The rows of a group lie close to one hidden flat surface of 11 dimensions, which may be shifted away from zero. Surfaces can cross.
Known rows, each followed by its group:
-86 4 -166 -244 168 158 -24 -58 -132 -235 50 68 -276 247 -147 149 192 => Buv
-13 -402 125 -41 186 82 -275 19 -111 136 32 -236 -1 3 94 -31 11 => nopum
-228 334 -153 -241 123 -219 354 -220 -153 -105 48 -239 116 -91 87 -3 -60 => nopum
-36 30 80 113 -97 25 -31 168 -81 -10 69 -332 -22 -155 130 -112 -285 => nopum
30 -68 -145 -92 43 -12 -63 3 77 -131 19 16 -146 37 -111 53 -84 => Buv
-173 29 212 -52 253 170 -22 -69 -156 -70 -61 -199 -275 257 53 324 -45 => nopum
-153 49 237 -34 132 -132 19 133 17 -26 -124 7 21 39 -179 175 -57 => Vati
39 -122 45 -33 -111 94 -192 137 56 63 62 -119 -126 86 -30 -88 0 => nopum
94 -241 297 25 101 122 -226 -88 -159 -4 -96 -20 -90 155 104 0 -29 => nopum
-25 144 -1 16 71 228 -37 214 33 -52 -8 -363 -180 1 173 -114 18 => gor
65 -521 22 78 -127 137 -206 298 -76 -172 189 120 42 76 76 -182 11 => Buv
-55 -8 -114 104 -25 491 148 205 -141 -253 3 281 -144 92 -50 129 242 => Buv
-121 -4 -187 -175 47 -88 110 199 -135 -225 188 29 33 -41 -141 -81 126 => Buv
71 -3 -78 36 -26 -20 3 -181 -81 110 51 -43 -55 -85 -55 179 -108 => Vati
-63 57 140 18 178 58 24 104 120 -2 -164 -95 -17 40 71 58 83 => nopum
90 -330 -153 -21 92 -133 19 109 176 20 85 -80 110 -181 -3 83 12 => nopum
-276 347 -30 60 -4 -290 82 54 195 157 -35 -13 121 -6 -114 -56 -110 => Buv
68 464 109 89 -26 221 92 -113 78 14 -338 75 46 -5 157 -231 145 => Vati
371 245 -84 120 -19 37 -351 44 118 -3 -160 -76 -178 -155 27 -405 -57 => gor
-551 132 -20 -222 2 -98 171 175 121 79 1 -155 295 87 15 -269 80 => gor
279 27 93 175 -160 -2 68 -15 115 75 -20 51 26 -72 93 68 -11 => gor
-5 34 20 -90 -9 14 41 -68 13 -8 -155 -83 109 -143 -8 -82 -69 => Vati
154 -18 -176 76 191 234 -113 -144 67 380 -107 -148 -66 -211 16 125 246 => gor
97 -227 22 5 59 118 52 -39 -317 -204 97 -159 24 -125 229 1 -45 => Buv
46 -56 -221 351 143 155 -59 470 507 56 22 -112 -154 -79 118 22 63 => Vati
-73 -126 -78 137 0 173 23 -95 -70 162 52 -89 11 -68 112 140 -48 => Buv
277 99 225 -112 -3 -258 149 -19 -105 -298 55 -57 -37 55 121 9 -16 => nopum
130 -206 -29 -95 -50 -19 -8 -31 -29 -3 39 -30 41 -79 -30 35 -10 => Buv
-16 41 -188 -68 -252 124 50 156 15 101 113 -59 113 -179 -35 -241 82 => gor
63 276 -98 32 -283 -128 177 31 209 58 36 132 172 -43 38 -256 77 => Vati
78 146 -159 114 13 -63 -37 115 257 -127 12 -21 -221 33 20 0 -166 => gor
-105 167 92 -23 22 83 -103 -50 -12 84 -91 83 -107 196 -64 -18 99 => nopum
-189 3 -342 255 -143 138 263 38 196 186 121 150 95 -101 32 209 -11 => Buv
210 39 -241 -232 246 59 -195 -288 29 -126 -188 -150 -379 -72 -201 212 -182 => Buv
-40 65 -180 102 116 -353 -179 -54 320 355 -132 226 228 -156 -243 -96 60 => gor
116 26 249 -19 -246 -33 80 -110 -56 82 0 -141 32 -46 56 73 -206 => Vati
-184 -93 63 97 -311 290 -111 -14 -48 -1 -191 -29 67 -135 -19 -133 -517 => Vati
200 209 -117 -98 111 13 145 -7 12 5 -11 -71 61 -107 132 -163 422 => Vati
147 -128 -37 4 -189 180 54 130 -20 -178 72 -34 -19 -34 114 -137 -42 => Vati
-89 203 351 73 -18 -95 185 197 202 46 -131 -110 19 46 -4 204 -72 => nopum
-198 -188 2 -47 95 -195 -117 57 63 -50 105 -115 26 111 88 -133 -155 => gor
-165 -353 -39 -142 57 77 8 91 130 220 -18 -45 279 -55 22 -60 257 => gor
189 -209 52 26 19 -63 8 -49 161 151 -28 63 67 -50 16 168 125 => gor
-111 -7 219 318 -18 32 120 67 -147 -7 121 -29 -62 36 100 373 -236 => gor
-380 -69 -95 -5 255 104 -98 -345 -114 128 -146 37 34 118 47 71 -95 => nopum
-100 -31 75 54 0 146 -89 327 -159 -91 69 63 -15 80 -19 -169 208 => Vati
-335 -186 -169 -85 268 258 -3 -28 132 257 -197 -182 165 -145 31 43 162 => nopum
-35 -171 124 -242 -81 -149 -110 116 192 18 39 133 25 300 -152 -107 189 => Buv
33 373 482 -7 -96 -65 131 -262 -173 -64 -151 -70 -157 207 46 265 -268 => Vati
-91 -119 -122 -199 138 223 -146 149 -206 73 121 -350 -125 -93 -81 -38 158 => gor
-82 -279 -447 -83 -28 159 -15 95 30 -42 207 223 -70 24 -235 111 174 => Buv
-95 -6 -137 101 -9 308 -22 143 -151 53 83 -234 -79 -174 62 -33 -48 => Vati

New rows. What belongs after each?
366 -207 48 37 -260 289 136 0 -53 99 97 -133 37 -144 196 77 144 => gor
76 306 -9 48 10 116 46 -121 -73 99 -74 -103 -117 -79 25 69 21 => gor
145 -62 151 212 -164 212 -111 4 -307 109 182 170 -188 117 -78 232 94 => Vati
-12 -11 -283 -13 -98 45 6 294 203 10 219 -247 -102 -67 13 -104 -14 => gor
220 218 -66 -75 156 -190 -131 -53 -256 -111 98 -37 -44 -34 38 -326 263 => nopum
45 15 -114 -53 20 71 175 287 94 -40 -23 48 167 -187 -79 -72 320 => Vati
45 -75 173 179 -49 151 19 128 70 187 -168 52 130 -167 -57 162 10 => nopum
112 -93 166 -252 -67 -296 148 73 78 32 215 -313 30 101 93 47 64 => gor
208 95 87 -110 -27 5 -130 112 87 -37 -196 74 11 -37 -119 -234 184 => gor
119 4 -283 88 -105 -66 -78 152 321 -15 39 106 -59 -74 -64 -147 -52 => gor
-131 276 60 28 -309 187 447 27 -140 94 99 -64 100 -72 54 182 52 => gor
330 -216 102 -112 -123 -74 64 -78 -235 -159 290 -88 -162 91 71 191 6 => Vati
86 -105 -308 -301 -83 -147 -91 -307 -94 -20 190 -105 -33 16 24 -233 -65 => gor
54 11 398 104 -89 -403 35 294 7 80 106 58 141 -26 -186 164 -41 => gor
-226 189 -250 -117 285 61 137 -199 -289 -429 88 101 -240 239 23 82 21 => Buv
-185 -133 178 -329 190 -329 75 -170 -69 -77 153 -308 -4 282 144 108 -62 => gor
-88 68 120 -144 -70 -7 84 -168 -136 28 -77 -117 164 -26 119 -149 -57 => nopum
207 -308 270 67 -68 -200 -255 -248 -56 283 34 36 -21 28 -99 271 -216 => Vati
-101 77 -330 97 200 -6 -291 158 268 -107 -159 64 -61 -60 -66 -365 -100 => Buv
-63 -66 51 34 20 -37 -69 -75 72 28 -60 119 -18 122 -36 63 -69 => nopum
-43 136 60 -23 -182 13 528 -75 258 173 69 -200 145 53 292 237 119 => gor
-15 14 -422 39 130 -30 -245 -56 125 -26 -71 65 -190 -187 -266 14 -278 => Buv
-16 233 199 -81 -277 293 158 19 -207 164 -109 -194 100 -180 -9 -68 56 => nopum
-76 -47 500 -344 -240 -89 -30 -258 -164 275 -37 43 127 307 -125 59 143 => nopum
21 17 61 69 -37 -27 116 -98 157 78 -94 92 123 11 98 42 10 => gor
-151 -98 -362 -33 -257 49 22 288 83 194 365 -388 100 -207 111 -331 -31 => gor
-34 22 171 140 -329 111 145 349 -147 -94 185 -89 65 -82 77 -61 -99 => gor
-21 -112 -89 -315 98 -275 83 -14 -49 -342 169 -4 8 162 27 -117 57 => Buv
-36 163 24 111 84 -275 -72 -103 -157 124 61 82 80 -48 -73 -28 -7 => nopum
-14 269 14 -32 178 63 -76 -144 28 149 -250 -204 -119 -121 -93 95 -76 => Buv
-166 -190 -505 -44 159 265 96 90 -110 -138 219 -44 -46 -81 69 0 188 => Buv
157 -8 233 20 192 76 46 -147 -209 -89 -180 78 38 -17 76 127 142 => nopum
30 -7 -168 -372 65 68 88 -200 25 -68 12 -171 -99 127 63 -16 157 => gor
167 -227 -164 -275 124 -16 -52 -269 198 106 -67 -243 -24 -52 73 22 76 => Buv
4 -268 -258 172 -81 -46 68 23 204 20 221 28 -43 0 78 215 -172 => gor
96 -93 -112 -32 -171 184 -134 147 -65 69 6 4 95 -196 -55 -320 139 => gor
10 2 -130 -34 -17 -103 123 44 86 -30 46 105 51 -77 -133 104 17 => Vati
-218 83 69 235 46 272 -261 167 -138 101 -38 -42 -93 61 40 -202 -31 => Vati
70 64 -269 -17 -142 -226 27 145 304 -2 146 10 -33 -47 -112 -75 -54 => gor
-127 234 55 155 -33 27 -140 -15 -62 313 -13 -208 33 -61 99 -220 -44 => Vati
-55 -50 135 -142 -264 46 292 -212 5 -10 -76 88 102 55 -35 251 -173 => nopum
117 561 -521 52 -269 -162 188 233 460 -91 238 -181 -307 -75 -54 -114 -173 => gor
-20 -47 178 74 -158 129 -104 35 -54 110 -74 -98 104 -107 81 -164 -143 => nopum
-10 -139 -78 22 27 -130 -79 95 247 34 82 -141 10 29 137 -143 -94 => gor
113 260 -10 22 35 -355 -41 -106 86 93 47 -66 -94 -18 -71 66 -118 => gor
197 -143 218 39 -78 144 -30 196 50 46 -75 4 61 -48 33 -19 167 => Vati
-43 -177 64 -80 -88 36 107 183 101 -113 43 9 72 70 50 -32 44 => gor
38 -66 -2 5 162 53 -139 -37 237 11 -311 -60 75 -93 115 -208 -49 => Vati
98 -37 210 144 183 -30 -185 291 50 -39 74 32 -121 249 120 -98 305 => Vati
-160 191 432 239 -70 149 83 129 98 86 -330 -110 122 -27 167 -40 -232 => nopum
-214 -52 -308 269 121 43 -23 -55 270 213 -50 190 57 -73 -36 173 -76 => gor
18 1 -356 49 423 223 -212 124 -123 -19 58 -200 -233 -147 3 -56 272 => nopum
-32 8 -93 -371 79 -183 -10 294 142 -568 83 135 -211 338 -189 -163 111 => Buv
